All groups share one centre, and each spreads out both ways along 13 directions, with some noise.
(in the rows, 128 means zero)
Known rows, each followed by its group:
[ 81 105 118 126 127 127 105 120 102 126  84 108 143  72 107 118 146 103
  96 130 142  75 143] -> q_398
[147 192  91 145 134 140 130 187 131 134 105 145 159  55 155 141 120 180
  89 135 124  83 125] -> q_204
[186 147 117 131 149 148  94 122  87 186 130 134 124 135 145 156  43 161
 146 158 120 216  84] -> q_438
[178 128  60  99  96 123 116 110  72 213 102 160 141 152 108  71 118 106
 146 136 121 158 112] -> q_204
[121 155  87 141  84 184 134 144 146 130  74 171 165  53 109 129 154  98
  59 112 180 116  92] -> q_398
[212 142  78 141 168 139 102 175 120 170 123 135 160  71 101 115 139 122
 147 146 137 108  98] -> q_204
[213 153 160  87 169 132 124  97 158 166 218 183 118 167 138 137  99 167
 159 157 147 135 166] -> q_398
[158 172  63 131 126 139 126 158 116 182 152 127 144 131 141 125 140 153
 100 116 144 128 116] -> q_204
[140 156 112  98 103 122  73 126 144 167 136 139 121 127 109 144 105 140
  86 171 154 119 136] -> q_438
[170 169 106 136  73  93 109 209 184 150 148 166 161 167 171 106 143 119
 120 182 125 106 102] -> q_438
[201 135  69 166 151 154 132 154 125 179 159 113  83 151 122 184 146 135
 133 109 124 123 114] -> q_438
[167 136  39 167  92 123 145 161 122 179 114 133 130  80 149 121 121 130
  91 111 147 149 101] -> q_253
[113 167 179 135 146 144 119  94 146 105 107 201 142 107 104 155 147 136
 115 129 132  81 152] -> q_253
[111 116 169 149 136 116  98 171 104 115 116 144 156  93 204 127 104 126
 130 141 111 125 108] -> q_204
[138  92 108 127 117 133 136 149 124 137 185 119  79 173 185 141 189 114
  77  78 142 138 130] -> q_438
[115 106 135 104 122 144 159 130 135  78  91 139 154  55 150 105 129 121
  57 154 152 112 134] -> q_438
[158 154 121 147  94 112  87 144 167 145 134 159  87 131 123 175 102 148
 101 148 130 161 111] -> q_253
[ 89 163 132 100 140 140 105  62 112 173 163 134 148 152  70 112 138 137
 160  80 164 141 151] -> q_253
[150 192 116  68 163 162 128 118 114 109  99 139 134 143 104 153 151 175
  24 169 118 124 133] -> q_398
[155 115 110  73 109 131 114 162 101 121 132 159 150 142 179  72 140 131
  52 165 148 179  86] -> q_398
[117 139 132 133  82 135 104 155 141 118  75 183 153  94 131 120 140  97
 100 157 134  86 111] -> q_398
[183 119 106 149 143 131  94 164 147 185 199 126 143 126 155 134 142 104
 138 128 174 127 108] -> q_253
[100 114 155 109 127 173 119 114 113 161 136 117 186 108 141 106 107  81
 165 115 163 120 126] -> q_253
[139 138  87 114  89 172 116 136 105 174 105 177 128 111 165 142 141 110
  49 137 159  81 132] -> q_398
[111 222  78 153 137 147 166 144 109 140 121 130 134 161 129 155 154 194
 104  85 102 114 127] -> q_204
[ 73 120 173 115 197 117  98 157  87  66 114  97 182 106 144 105 188 128
  91 138 119  88 117] -> q_204
[ 86 161 120 107 150 130  67 125 103 137 122 102 138  81  99 142 136 159
  74 115 150 124 132] -> q_204
[152 132 122  78 115 108 114 130 136 128 171 152  82 193 139 124 159 154
  88 144 124 123 149] -> q_438
[142 146  83 137 159 140 168 114 120 111 117  97  61 151  86 180 151 177
 104 124 105  92 154] -> q_204
[148  89 111 112 132  80 105 159 124 151 177 116 158 127 148  57 146 109
 157 148 153 118 124] -> q_398
[132 191 104 144 145 174 142 122 145 114 105 122 109 124  79 193 143 165
  76 107 130 145 113] -> q_204
[104 148  95 145 142 118  98 148 133 162 134  95 177 106  90 114 181  98
 128 116 158  72 129] -> q_398
[163 138  88 112  98  81  85 187 166 170 157 118 173 106 137  82 130 111
 115 176 159 118 113] -> q_398
[140 203 111 110 107 150 173 126 159 100 100 166 159 122 106 117 123 168
  85 129 130 181 106] -> q_398
[130 164 145 102  99  91  68 157 196 137 141 118 179  80 113 118  97 126
  91 180 161 161 117] -> q_398
[121 150 121  89 126  99  74 169 102 143 125 143 192  87 148  65 130 141
  99 154 141 126 112] -> q_204
[ 83 104 167  89 113 135 141 100 129 113 128 142 175  94 145  77 113 106
 136 135 160 102 157] -> q_253
[138 133  94 151  92 140 127 138 124 182 135 174 127 125 136 121 179  88
 142  59 137  91 137] -> q_438
[142 118 132 113 100 108 117 133 167 124 150 135 114 110 134 125  93 140
 108 161 155 150 131] -> q_438
[206 135  60  96 101 136 181 118 133 166 130 175 119 109 124  90 110 149
 117 154 142 104 156] -> q_204
[159  81 146 128 159 166 138 115  87 113  93 173 123  63 139 126 145  98
 125  92 121 126 125] -> q_438
[114 138 136 141 133 109  72 102 128 142 125 128  81 134  72 172 120 142
 140 122 120 134 135] -> q_253
[134 144  72 113 174 173 130 140  71 177 162 100 164  85 173 122 155 150
  51  90 178 119 128] -> q_204
[123 163 120 110 193 166 152  81  95 151 140 105 156 112 110 145 144 151
  98  99 148 115 159] -> q_398
[ 88 146  99 126  94 131  95 149  82 165  91 127 135 150 168 142 147 115
  64 132 115  99 122] -> q_438
[169 146 105 105 130 165 157 141 128 149 154 115 118 179 142 140 114 143
 132 142 123 144 120] -> q_253
[141 146  87 108 150 180 103  78 119 179 134 113 109  80  58 168 130 132
  86 103 184 116 148] -> q_253
[163 129  92  86 170 132 103 123 121 144 141 113 134  98  68 113 161 134
  98 152 161  93 142] -> q_253
[109 166 143 117 123 159 138 150 122  76 101 171 143 176 149 134 180 136
  62 137 118 141  88] -> q_398
[100 124 127 168 124 146 114 141  99 151  92 129 167  89 155 135 124  92
 131 107 130 122 104] -> q_438
[ 97 122 154 160 118 176 107  93 140 156 127 120 103  98 118 204  95 103
 136  99 158 111 143] -> q_253
[138 108 129 118 109 160 172  89 160 132 161 134  94  96 141 152  84 140
 111 119 174 133 163] -> q_253
[123  97  82 113 115  95 151 140 123 129 164 110 103 131 183 110 162 145
  43 144 159  82 162] -> q_253
[ 73  75 161 112  58  79 110 125 145 105 122 125 126 170 163  93 122  82
 110 161 133 156 120] -> q_204
[ 88 130 144 141 152 123 141 108 100 126 113 119 142 138 151 145 111 139
 135 169 115  38 167] -> q_438
[153 124 123 121 181 174 125 110  75 126  84 140 126  95 107 152 140 132
 100 130 117 111 122] -> q_398
[176 138  52 152 131 141 182 173 116 141 112 127 137 118 143 115 174 126
 109 116 118  91 116] -> q_438
[168 147  98 150 148 104 145 113 133 116 101 156  99  99  58 127 133 163
 159 127 105 112 138] -> q_253
[112 110 111 160 161 147 144 145  95 133 139  66 149 116 168 140 122 127
 103 120 148 163  93] -> q_438
[154 134 111  83 146 116 142 105 118 120 120 155 152  84  83  68 121 155
 139 141 141 129 142] -> q_204

New rows. What belongs after each?
[100 123 172  75 119 132 104 112  96  79  95 166 108 148 139 120 147 138
  67 115 100 191 111] -> q_438
[175 175  83 128  88 178 145 131 192 179 152 132 127 111  92 160  98 130
 129 125 175 133 128] -> q_253
[ 85 148  98  97 136 118 135  90 136 142 159  81 123 126  92 128 154 151
  78 115 168  92 180] -> q_398
[ 87 147 135 139  97 119 124 108 137 156 132 135 163 129 103 100 115 111
 191  96 142 133 131] -> q_253
[140 110 125 104 152 161  98  89  72 160 143 127  95 134 129 150 106 141
 100 104 145 193 115] -> q_398
[145 116 130  91 120  99 103 117 139 146 173 121 104 145 143 124  74 162
 113 186 150 146 144] -> q_438
[121 136  75  92  66  77  69 145 123 178 139 102  88 187 120 121 123 141
  84 162 125 145 127] -> q_204
[ 41 190  81 133  94 117 105 144 102 153 107  89 142 118 131 141 147 163
  59  94 135 103 138] -> q_204
[ 87 137  94 149 107 142 137 137 101 154  99 114 131 128 164 153 148 116
  77 126 129  52 150] -> q_438
[ 52 101 136 135  96 101 100 136 115 103 105  93 149 101 135  98 127 107
 105 109 144 180  95] -> q_398
[ 91 155  88 126 132 130 152 117 131 116 122  99 130 109  92 126 165 152
  87 108 149  87 152] -> q_204
[163 100 126 116 162 119 143 142  71 122 126 137  97 153 186 129 119 158
 124 156  82 103 143] -> q_204
[108 131 125 120 117 139  98 139 121 150 136 140 171 100 168 115 146 103
  64 127 173 129 114] -> q_253
[ 82 124 152  73 100 108 101 140 104 107 131 103 102 215 177 132 121 147
  71 176  97 143 130] -> q_253
[ 96 151 124  87 119  91 119 133 103 106 101 139 148 112 122  78 121 171
 108 147 111 129 137] -> q_204
[188  89  96 104 133 146 107 126 101 171 138 160  99 100 135 122 122 119
 114 151 155  97 137] -> q_398
[186  85 129 116 107 130 120 156 161 125 119 155 140  98 146 112 121  80
 104 191 148 119 108] -> q_204
[182  93 123 123 114 159 118 145 110 151  92 169 128 106 176 145 113  81
  84 180 130 103 115] -> q_204
[146 124 143  90 162 147  98 107  57 142 108 145 132 130 146 125 101 146
 107 138 108 184 109] -> q_398
[107 163  47 149 108 125 198 173 103 127  85 111 173  95 160  87 162 152
  84 112 118  76 128] -> q_204
[158 136  66 140 126 147  80 171  84 196 115  95 122 132 160 165 120 120
  72 153 128 133  92] -> q_438
[ 86 136 125 128 110 145 187 150 146  90 113 114 163 130 164 115 159 117
  90 138 135  66 143] -> q_253
[142 177  67 122 162 153 100 192  84 146 110  91 144  72 156 155 140 181
  27 130 132 123 102] -> q_204
[169 145  63  85 116 160 142 159 107 159 104 137 142 115 160 125 150 129
  33 179 139  57 142] -> q_253
[150 122 149  95 163 156 144 122 147 116 185 117 135 154 137 128 141 133
 123 140 160 129 135] -> q_253
[172 175 118  96 126 113  98 153 178 127 128 167 145 116  80 118 149 145
 109 187 139  70 139] -> q_204
[ 97 123  77 148 111  98 126 143 119 129 127 109 139  81 148 107 165 134
  38 102 170 153 110] -> q_253
[142 123 123 162 119 122 115 125 156 109  99 147  97  53 101 165 109 138
  92 131 146 144 119] -> q_253
[ 88 228 147 115 130 140 130 112 173 110 146 170 182  95  92 123 142 179
 109  97 165 119 143] -> q_204
[119 154 164 122 100 136 100 117 164 141 169 163 115 145 159 165  97 145
 104 129 156 158 131] -> q_204
[158 160  79 150 169 145 130 170  58 187 144 129 164 123 188 119 137 156
 134  97 115 122 107] -> q_204
[ 95 205  61 145  75 147 117 145 136 178  94 133 155 107 108 147 145 133
  68 108 149  95 125] -> q_204
[111  84 143  98  87 131 141 113 115 111 119 139 101 132 197 128  92 124
  55 153 136 170 129] -> q_204
[139 112 175 121 121 100  60 120 164 135 166 137  84 173 103 161 114 117
 153 160 132 145 127] -> q_204
[108  99 136 160 114  65  53 124 155 186 203 129 108 130 135 135 143 104
 152 115 177  85 156] -> q_253
[149 104 163 138  78 124 110 177 156 137 122 161 153 115 198 121  72  89
 162 179 119 124 106] -> q_253
[129 141 107 129  92 122 154 128  74 177 107 190 163 100 204  79  80 146
 152 113 113 119 142] -> q_204
[129 133 142 107  96 122  71 122 172 135 136 137 113 180  90 154 146  93
  93 167 149 146 110] -> q_204
[ 79 128  96  96 105 109  64 127  77 176 119 112 137 144 123 107 170 107
  81 111 140 104 135] -> q_438
[ 98 185 150 112  98 230 134 100 137 160 118 147 152 144 150 193  96 115
  86 107 156 148 121] -> q_253
[105 133 112 145 121  79 118 168 153 130 157  83 164 158 103  82 163 111
 189 127 130 114 111] -> q_253
[163 159 120 126 116 121 122 194 153 100 108 167 143 152 134 120 193 118
  97 147 100 108  98] -> q_438
[101 128 150  98 111 135 135 161 147  77 119 117 140 142 177 135 143 127
  43 173 133 117 121] -> q_253
[126 151 144 131 110 160  67  93 117 176 107 154  99 122 102 190  77 127
 132 120 129 162 122] -> q_253
[155 166 104 111 142 138  97 136  69 159  83 182 154 127 139 124 151 138
  77 146 107 115 112] -> q_253
[184 140  90 131 134 131 127 154 144 138  94 149 144  83  86 121 144 116
 129 169 126  71 125] -> q_204
[ 66 124 137 114 145 149 101  76  63 149 108 143 172  79 138 107 143 112
  76  81 167 144 129] -> q_253
[103  96 154 139 147 110 126 136 127  94 117 131 170  81 117  83 161  93
 159 113 135 105 121] -> q_438
[153 194 102 129 130 169 125 140 136 140  76 185 158  93 110 160 163 128
  59 150 134  63 127] -> q_253
[110 129 165 106 143 113 108 134 156  76 120 143 129 127 104 133 177 123
 100 164 125  57 151] -> q_438
[171  95  91 115 172 115  94 131  99 155 124 108 114  54  83 114 122 139
 144 148 139  79 148] -> q_204
